The rows are grouped in 4 different ways at once. Each group adds its own fixed numbers to the row, and there is some noise. The rows also spread widely along 13 directions, which tell nothing about the answers.
In the rows, zero is written as 128.
Known rows, each followed by its group in each grouping:
[117 135 103 167 128  60 105 150 162 156  86 156 104 154 157 106 161  66
 155 140 121  93 156 147 143  99 113 157]	(1) R K_736 K_895
[111 117 167 175 151  77  93 135 127 142 134 157 118 194 100 112 151 100
 163 151 112 115 151 121 111  98 110 150]	(0) H K_600 K_253
[140 134 190 102 106 106 129 122 142 113 151 145 113 158 106 149 133  86
 185 135  91  99  89 123 103 153  92 157]	(0) R K_299 K_970
[142 126 194 143 153  95 104 147  78 113 197 101 133 173  93  75 147 115
 166 152 127 159 141  96 132 120 167 143]	(1) B K_600 K_527
[124  76 136 148 137  97 113 141 150 129 167 156 116 168 130 124 156 136
 141 129 122 144 118 154  98 110 139 100]	(2) P K_736 K_527
[ 99 136 191 141 187 150 107 154 133 120 151 135 132 160 173 149  73 140
 205 198 117 164  89  81 177 146 100 133]	(2) K K_314 K_253
[114 135 147 131  72 102  61 131 147 149 105 161 123 124 136  74 169 132
 144 120 133 115 142 116 132 125 133 159]	(1) K K_314 K_452
[122 132 148 174  86 142 115 159  77 150 145 150 123 142 146 102 181 127
 123 162 165 200 172 107 122 142 156 126]	(1) B K_299 K_895
[141 125 149  80 117 102 105 119 149 124 146 166 116 157 138 122 175 121
 167 136 123  78 107 193 119 135 147 130]	(2) N K_185 K_452
[130  97 163 111  63 150  83 128 147 124 146 162 148  97 151 125 113 180
 136  99 133 172  71  92 124 141 127 120]	(1) P K_185 K_970
[ 79  92 250 137 129 143 105 143 141 122 191 213 149 210  95 150 139 121
 165 132 146 126 103 112 130 103 112  95]	(0) N K_736 K_97
[155 195 126 145 156 123 144 120  76 134 141 133 168 175 109 203 123  99
 126 207 124 133 119  92 116 141  82 190]	(2) H K_736 K_97
[129  87 146 115 154 112  80 136 155 108 148 160 130 131 176 111 117 141
 199 138 151 152  65 124 147 103 132  91]	(2) P K_299 K_452
[142 130 153 174 161  83  81 147  56 115 182 115 175 170 100  84 135 107
 163 124 183 154 118  79 133  64 157 125]	(1) R K_299 K_452
[153 128 122 150 162 134 112 138  83 117 166 105 194 145 134 164  70 149
 139 147 144 200  70  40 123 105  96 126]	(2) B K_299 K_452
[172  93 141 153 149 157 108 134  85 107 195 123 111 161 153 136 119 133
 133  99 171 168  99  89  84 140 120  94]	(1) N K_314 K_970
[131 145 164 154  94 116  77 125 104 140 123 185 147 160 121 108 172 114
 137 134 171  98 142 119 131 100 127 152]	(1) P K_185 K_97
[163 173 127 113  91 115 106 136 114 139 104  99 134 107 135 116 132  67
 114 106 142 136 142   6 144 111  77 168]	(1) B K_299 K_970
[118 119 126 103  92  64 127 162 153 135 141 129 158 124  83 136 160 106
 123  96  91 139 111 115 123  78 146 141]	(2) P K_736 K_253
[175 170 157  90 144 128 105 112 101 121 143 136  99 150 147 120 155  81
 148 146 149  96 132  93 125 155 100 165]	(1) N K_600 K_253
[151 133 131 111  93 130  80 138 121 112 131 137 139  98 156 120 117 139
 165 124 135 165  86  87 131 144 128 143]	(0) N K_314 K_970
[143 176 160  76 154 124 130 154 134 137 133 104 137 117 169 131 115 104
 161 162 123 140 112  75 193 143 125 150]	(1) P K_185 K_895
[172 124 138 131 165  79 114 111  95 101 183 117 133 166  99 129 127 128
 178 150 125 133  78 126  88 130 124 147]	(1) H K_299 K_452
[126  64 203 144 161 146 101 151 113 121 220 128 146 174 138 121  99 153
 153  79 140 164  94 108 125 117 143  62]	(0) P K_736 K_970
[123  84 143 153 104  94  88 170 149 113 142 154 138 140 114 112 146 110
 154  91 143 165 102  79 123  63 133 103]	(0) B K_314 K_97
[148  92 176 134  95 110 110 143 154  85 155 145  84 115 119 109 140 117
 182 132  99 209  82  81 104 146 137 134]	(1) K K_736 K_895
[160 135 108  92 119 118  95 111 148 109 131 160 130 109 163 144 126 154
 159 171 127 156  71 118 122 161 111 149]	(2) H K_736 K_527
[135 150 131 151  99  97 110 143 116 139 113 154 107 155 141 130 169  88
 163 145 122  90 136 173 117 137 131 176]	(1) N K_314 K_97
[124 100 138 108 117 124  82 138 147 130 155 139 117 111 173 100 126 159
 170 136 133 166 103 124 134 155 143  97]	(0) R K_299 K_970
[102  96 143 178 134  80  58 132 174 160 116 138  95 169 136  67 140 109
 132 107 115 103 173  88 120  90 107 130]	(1) R K_600 K_97
[104 162 170 128 123  89  94 144 121 144 135 159 144 175  91  99 179  92
 153 168 144  91 156 108 151  99 124 168]	(1) B K_314 K_97
[148  60 170 160 117 128  78 107 144 106 168 157 161 166 138 165  55 171
 174  59  86 111  15 157  82 128  90 125]	(2) K K_736 K_452
[108 167 206 148 136 151 143 174  76 135 157 155 176 180 133 175 137  90
 159 165 152 146 117 100 171 108 124 145]	(2) K K_314 K_895
[136 110 195 109 103 124  95 107  99 123 201 170 133 175  71 119 167 170
 140 140 108 125 112 156  63 167 145 141]	(0) N K_600 K_253
[158 113  78 150 140 128  69 102 112 156 143 141 147 157 149 146 110 197
  97 112 133 110 108 126  73 146  87 132]	(2) H K_314 K_253
[117 144 166  87 134 107  82 136 121 136 148 169 154 138 153  98 164 133
 181 164 151 126 115 156 167 126 163 130]	(0) H K_600 K_452
[152 153 125 126 146 120  94 121  98 123 152 137 165 143 134 125 126 147
 140 170 167 155 103  82 125 124 126 145]	(1) R K_185 K_452
[119 132 162 138 108 110 115 135 144 161 115 156 144 165 144 153 128 100
 150 111 105  71 122 154 137 122  95 149]	(0) P K_185 K_970

New rows, each followed by its group in each grouping:
[146 157 132  75  91 118 104 105 135 120 143 134 119  90 135 114 138 176
 171 206 100 175  88 122 103 210 138 178]	(1) R K_299 K_452
[153 129 106  83 176 116 150 140 133 125 184  94 132 140 138 158 114 166
 156 180  91 172  85 137 105 176 132 126]	(0) B K_314 K_452
[154  86 120 110 152 100  94 128 152 109 178 140 101 147 129 115 151 148
 141 111 149 142  92 111  91 117 128  93]	(1) H K_314 K_97
[112  94 163 101 110 140  79 126 180 144 147 160  81 145 159  75 163 164
 144 134 134 134 139 121 116 163 128 105]	(1) B K_314 K_452
[112 111 189 141  78  95  65 122 164 137 107 150 101 146 129  70 139 109
 183 108  98  91 128 118 128 131 110 163]	(1) B K_299 K_452
[138 121 193 145  68 168  87 136  96 137 153 147 147 132 152 130 125 140
 139  89 142 160 112  93 115 150 125 124]	(0) K K_299 K_452
[143 128 181 114  25 138 103 147 121 115 116 174 118 115 161 123 176  87
 170  99 141 122 106 143 137 134 138 147]	(2) B K_299 K_527
[128 156 115 125 153 110  82 143 113 155 140 106 150 134 162  96 123 161
 157 171 126 138 138 130 148 155 151 146]	(0) R K_314 K_452
[156 136 138 101 130 128  75  79 122 143 157 176 140 179 118 138 160 151
 111 142 139  60 117 146  75 149  89 149]	(2) R K_600 K_97
[101  92 140  85  92 110 121 131 199 165 157 166 133 167 114 164 159 152
 103  83  90  60 107 178  87 125 106 112]	(2) R K_314 K_97
[144  50 156 130 119 117  92 119 177 115 165 164  94 163 132 122 142 122
 135  61 123 115  91 123  75 107 100  81]	(2) P K_736 K_970
[183 143 163  75  83 105 125 127 122  88 136 164 108 128 119 126 198  59
 181 127 135 121  93 136 106 129 135 158]	(0) B K_600 K_452
[105 162 222 144  90 102 111 130 110 133 131 193 171 186  73 142 155  98
 162 158 129  97 116 106 143 104 107 187]	(1) H K_185 K_895
[151 116 192  78 139 118  95 110 152  98 174 156 117 151 122 131 125 129
 193 142 106 106  64 129 110 156 112 137]	(0) R K_600 K_97
[179 162 126  52 109 106  99 140  88 116 159 154 186 130 114 130 187  83
 124  68 203  89  93 106 137  72 143 123]	(0) N K_314 K_452
[190 121 117 166 165  96  84 119  95 128 150  88 128 161 142 109 106 114
 150  92 112 112 117 122  96 131 119 144]	(0) P K_736 K_452
[147 152 174 149 141 112 117 110 111 133 149 149 128 198  88 139 148  76
 116 147 143 103 147  50  90 111  65 171]	(1) R K_600 K_527
[ 98 110 156  90 151 103  71 108 171 142 168 158 146 149 121  94 115 175
 145 149 127 118 102 101 139 136 108 120]	(1) R K_736 K_970
[132 147 153 186  83  74 104 160  79 103 121 169 128 148 107  99 203  72
 189 183 146 167 146 146 134  97 181 177]	(2) H K_736 K_527
[115 187 208 142 115 136  84 123  96 138 126 149 146 179 111 117 137  95
 167 179 129  86 147  81 147 144  94 194]	(2) R K_314 K_970
[ 64 135 203 155 104  78  75 151 167 168 102 177 114 180 105  77 175  79
 158 131 107  78 196 119 161  92 117 155]	(0) K K_736 K_253
[149 143  59 140  82  85 133 124 112 135 119 149 164 129 101 176 148 145
 124 175  95 152  88 155  69 136 109 187]	(2) B K_314 K_970
[149 132 177 170  85 144 105 148  70 119 159 165 133 169 119 123 177  97
 142 114 179 133 131 116 109 113 140 142]	(1) B K_314 K_97
[144 118 106 171  81  72  99 146 116 120 115 170 115 127 131 111 194  86
 154 129 145 152 126 154 104  87 154 151]	(1) K K_600 K_97
[121 139 166 162 139  89 140 136 124 128 149 129 146 172  90 161 107 136
 167 188  73 158  97 114 113 145 111 181]	(1) H K_185 K_895
[134 124 127 184 115  85 114 157  98 138 136 127 130 171 117 115 175  76
 138 121 143 141 157 119 102  78 143 133]	(2) R K_299 K_452
[133  81 113 144 126 131  74 144 159 148 138 104 116 136 171  98 111 166
 118  87 117 158 127  89 113 124 122  97]	(2) B K_314 K_452
[125 105 179 100 153  77  67 107 143 119 179 155 138 179  94  89 131 134
 183 122 108  75  97 149 125 124 127 129]	(0) N K_736 K_970
[142 152 104  95 135  98 113 125 119 156 151 138 171 150  98 143 147 134
  92 133 130 117 133  98 116 120 100 145]	(0) B K_736 K_253
[ 73 105 167 127 148  86  91 137 174 162 147 165 123 179 121 101 149 129
 142 150 116 104 149 129 141  98 123 120]	(1) N K_600 K_97
[136 136 185 111  76 106  78 135 139 125 120 152 129 144 114  92 180  92
 144  90 140 102 139  92 141  88 138 142]	(2) H K_185 K_452
[145 134 194 117 100 115  99 127  95  98 150 193 174 150 126 169 116 115
 215 118 141  96  31 157 133 122 111 157]	(0) H K_299 K_253
[ 82  85 200 161 146 120  82 143 171 155 155 138  67 200 142  78 156 133
 155 142  99 110 188 144 129 135 147  95]	(2) N K_185 K_97
[124 102 180 179 114  86 120 175 103  99 156 176 182 174  88 164 131  93
 188 105 141 157  58 109 125  54 129 132]	(0) H K_314 K_895
[114 157 150 123  96  86 101 152 120 152 135 115 152 118 142  99 133 129
 156 135  95 125 133 149 168 144 162 174]	(1) K K_736 K_527
[151 129 157 114  90  90  92 144 174 103  93 124 102 113 120 111 136  56
 167  90 101 122 104  30 133  89  87 161]	(2) P K_314 K_970
[128 146 134  88 121 122  84  94 142 166 144 152 111 150 144 106 167 161
 114 166 122  84 159 144 111 178 106 142]	(2) K K_299 K_527
[137 103 162 142  89 132  67 135 124 140 132 150 121 143 165  96 158 127
 137  82 142 126 134 133 120 116 146 117]	(2) H K_600 K_452
[141 108 120 161 100  88 123 133 126 119 139 183 127 167 105 149 179 127
 148 163 122 141 105 179  72 118 139 143]	(2) R K_185 K_895
[109 107 165 122 145  42 156 130 169 139 167 123 108 199  48 128 164  78
 143 142  57  98 135 134  86 101 103 156]	(1) B K_600 K_970
[136 102 156 151 102  96  81 103 156 137 126 147 137 184  97 128 115 123
 131  87  88  68 109 112  88 108  69 155]	(2) B K_185 K_970
[161 179 158  85 107 131 130 155  72 119 157 141 181 139 123 159 158  82
 149 118 168 123  96 107 144 114 144 151]	(0) N K_314 K_452
[115  97 190 158 196 104 112 137 147 125 179 125 113 199 112 123 111 109
 155 154 112 158 134  55 116 105  91 109]	(0) K K_600 K_527
[118 128 132 137 112  54  90 110 164 136 101 201 116 163  97 111 178  91
 152 152 133  90 123 115 106  90  78 161]	(1) K K_299 K_895
[159 115 143 150 139 186 113 135 104 124 172 123 138 151 186 178  84 167
 137 138 139 168  85 111 109 167 115 108]	(2) R K_185 K_97
[128 143 185 150  64 191  92 157  97 140 115 169 122 128 202 127 163 103
 143 137 167 161 152 110 160 142 140 133]	(2) B K_600 K_97
[119  94 139 144 149 102  94 130 126 123 158 184 146 176 116 123 149 142
 151 162 158 149 102 113 112  93 108 102]	(2) B K_299 K_895
[117 127 184 164 120 109  85 130  99 137 152 131 159 151 121 106 105 140
 169 147 106 142 109 112 135 130 132 166]	(1) P K_600 K_970
[125 100  93 145 191  72  63 129 120 122 168 160 158 177 113 103 143 159
 153 159 164 124 106 137 117  74 140 103]	(2) N K_314 K_97
[139 121 151 141 123 148 114 131 147 135 126 145 126 157 148 151 117 126
 133 141 128 161 117  68 111 135  82 127]	(0) B K_185 K_452
[137 156 143 137  91 122 144 148 125 127 107 162 106 130 145 172 157  74
 162 167 123 159 122 103 114 143  93 162]	(0) K K_299 K_253
[127 126 162 114 201 132 106 149 126 154 183  95 135 165 147 117 118 128
 121 137 138 151 154  56 151 116 121  90]	(0) P K_600 K_97
[122 124 157 157 129  96 104 151 144 147 115 115 123 155 145 129 108  71
 153 100  94 119 136  86 139 104  98 148]	(0) N K_600 K_970
[133 153 157 134 139  87  64  98  97 118 149 145 152 148  92  90 126 176
 198 217 106 150 102 124 113 168 134 183]	(0) H K_299 K_452
[127 160 202  82  79 122  76 127  85 112 178 171 180 120  77  91 172 166
 150 153 161 154 104  93 144 130 171 157]	(1) K K_185 K_253
[134 130 232 150 133  95 154 171 100  99 172 118 110 196  81 138 161  49
 201 133  94 118 124 133 129  99 156 154]	(2) P K_185 K_253
[ 68 147 172 185 177  97 161 178 130 159 145  95 136 193 109 150 113  88
 159 220  83 187 169  68 145 109 114 147]	(2) R K_299 K_452
[122 109 252 126  96 146 107 146 141 116 168 174  93 186 134 104 170  80
 167  93 161  94 136 111 138 119 130 111]	(1) R K_185 K_527
[154 147 124  90 109  91  75 122 120 127 148 134 129 113 115  78 176 122
 130 130 142 142 144  93 126 131 143 136]	(0) K K_736 K_970
[134 142 166 110 113  80 115 116 132 132 139 160 132 168  87 137 162  84
 158 128 119  81 118 121 109 115  91 154]	(0) H K_299 K_970
[ 89 119 163 110 116  90 113 158 184 143 118 171 112 151 133 129 165  72
 156 127 130 114 138 100 152  85 108 112]	(0) N K_299 K_97
[178 131 156 163 133 115  74 105  86 106 147 153 172 177 112 149  89 124
 155 108 144  99  72  87  96 111  81 160]	(0) N K_185 K_527
[143  81 121 133 161 113  89 111 178 144 157 111  81 141 156 101  98 188
 136 139  74 157 112 115  88 186 107 119]	(1) P K_736 K_895
[170 137  88 139 106  33  68 127 107 106 110 167 141 135  92  79 194  98
 167 141 146 118 117 145 109  79 158 163]	(0) N K_185 K_895
[118 126 151 137 102 130  83 143 143 157 118 158 133 149 154 121 147 127
 130 102 146 118 140 104 131 118 110 125]	(0) H K_314 K_452
[164 157  95 145 165  91  81 136 119 122  93 114 125 124 202 117  94  92
 204 159 129 115 106 128 170 129 116 157]	(0) N K_185 K_970
[172 143 145 156 101 155  63  95  81 131 145 165 121 159 150 115 152 165
 144 158 151 111 132 156  83 189 127 154]	(0) R K_185 K_97
[144 127 171 139 118 122 143 150  69 105 199 172 158 164 108 153 172 108
 147 145 179 171  99 137 114 109 157 124]	(1) K K_736 K_527
[154 120 147 144  39 124 141 143 104 105 142 171 119 122 128 166 164 105
 151 124 131 171  85 139  75 146 133 157]	(1) N K_299 K_527
[125 119 191 174 146 128 132 154 134 121 151 139  81 194 122 150 145  83
 174 158 113 147 142  90 104 137 101 133]	(0) H K_314 K_97
[136 119 197 133 102 142 142 142 144 115 150 137 124 160 124 188 102 118
 174 121  79 146  71 108  94 161  92 153]	(0) H K_314 K_452
[130 134 139 109 108  80  65 134 146 127 121 116 144 123 125  93 114 122
 170 111  92  99 100 103 146 115 125 164]	(2) N K_314 K_970
[114 134 155 128  72  51  83 121 144 128 105 176 137 146  79 101 170  98
 183 139  93  92 114 152 108 108 127 183]	(0) N K_299 K_452
[109 138 196 101 127 133  82 131  82 125 201 155 146 140 133  70 166 175
 179 200 158 169 124 151 151 164 196 131]	(1) R K_600 K_970
[106 118 220 181  47 139 106 145 160 132 103 160  65 158 126 107 159  88
 163 141  92 142 165  95 116 154 112 168]	(1) B K_185 K_97
[143 139 109 121 158 106  76 121  95 121 153 155 158 155 137 112 146 155
 161 178 163 130 101 148 121 125 146 137]	(2) N K_314 K_452
[122 143 129 127  82  70 128 126 164 117 101 171 119 137  78 164 167  87
 154 181  92 143 105  89  91 108  85 181]	(2) H K_299 K_97
[119 149 193 145 104 144 121 165 120 130 136 164 126 167 133 151 160  71
 157 135 153 125 137  89 136 114 112 138]	(0) R K_314 K_97
[114 145 134 100 125  50 123 164 136 118 146 118 175 133  73 132 152 102
 154 151 102 143 105 101 154  63 163 151]	(2) N K_185 K_97
[153 111 128 124 165  97  94 139 145 126 131 146  82 153 178 101 156  87
 173 134 135 120 133 139 131 125 126 111]	(0) N K_600 K_895
[183 177 106 130 154  82 160 115 108  93 127 125 120 145 111 189 118  65
 175 205 105 151  78  89  99 147  74 204]	(1) H K_736 K_970
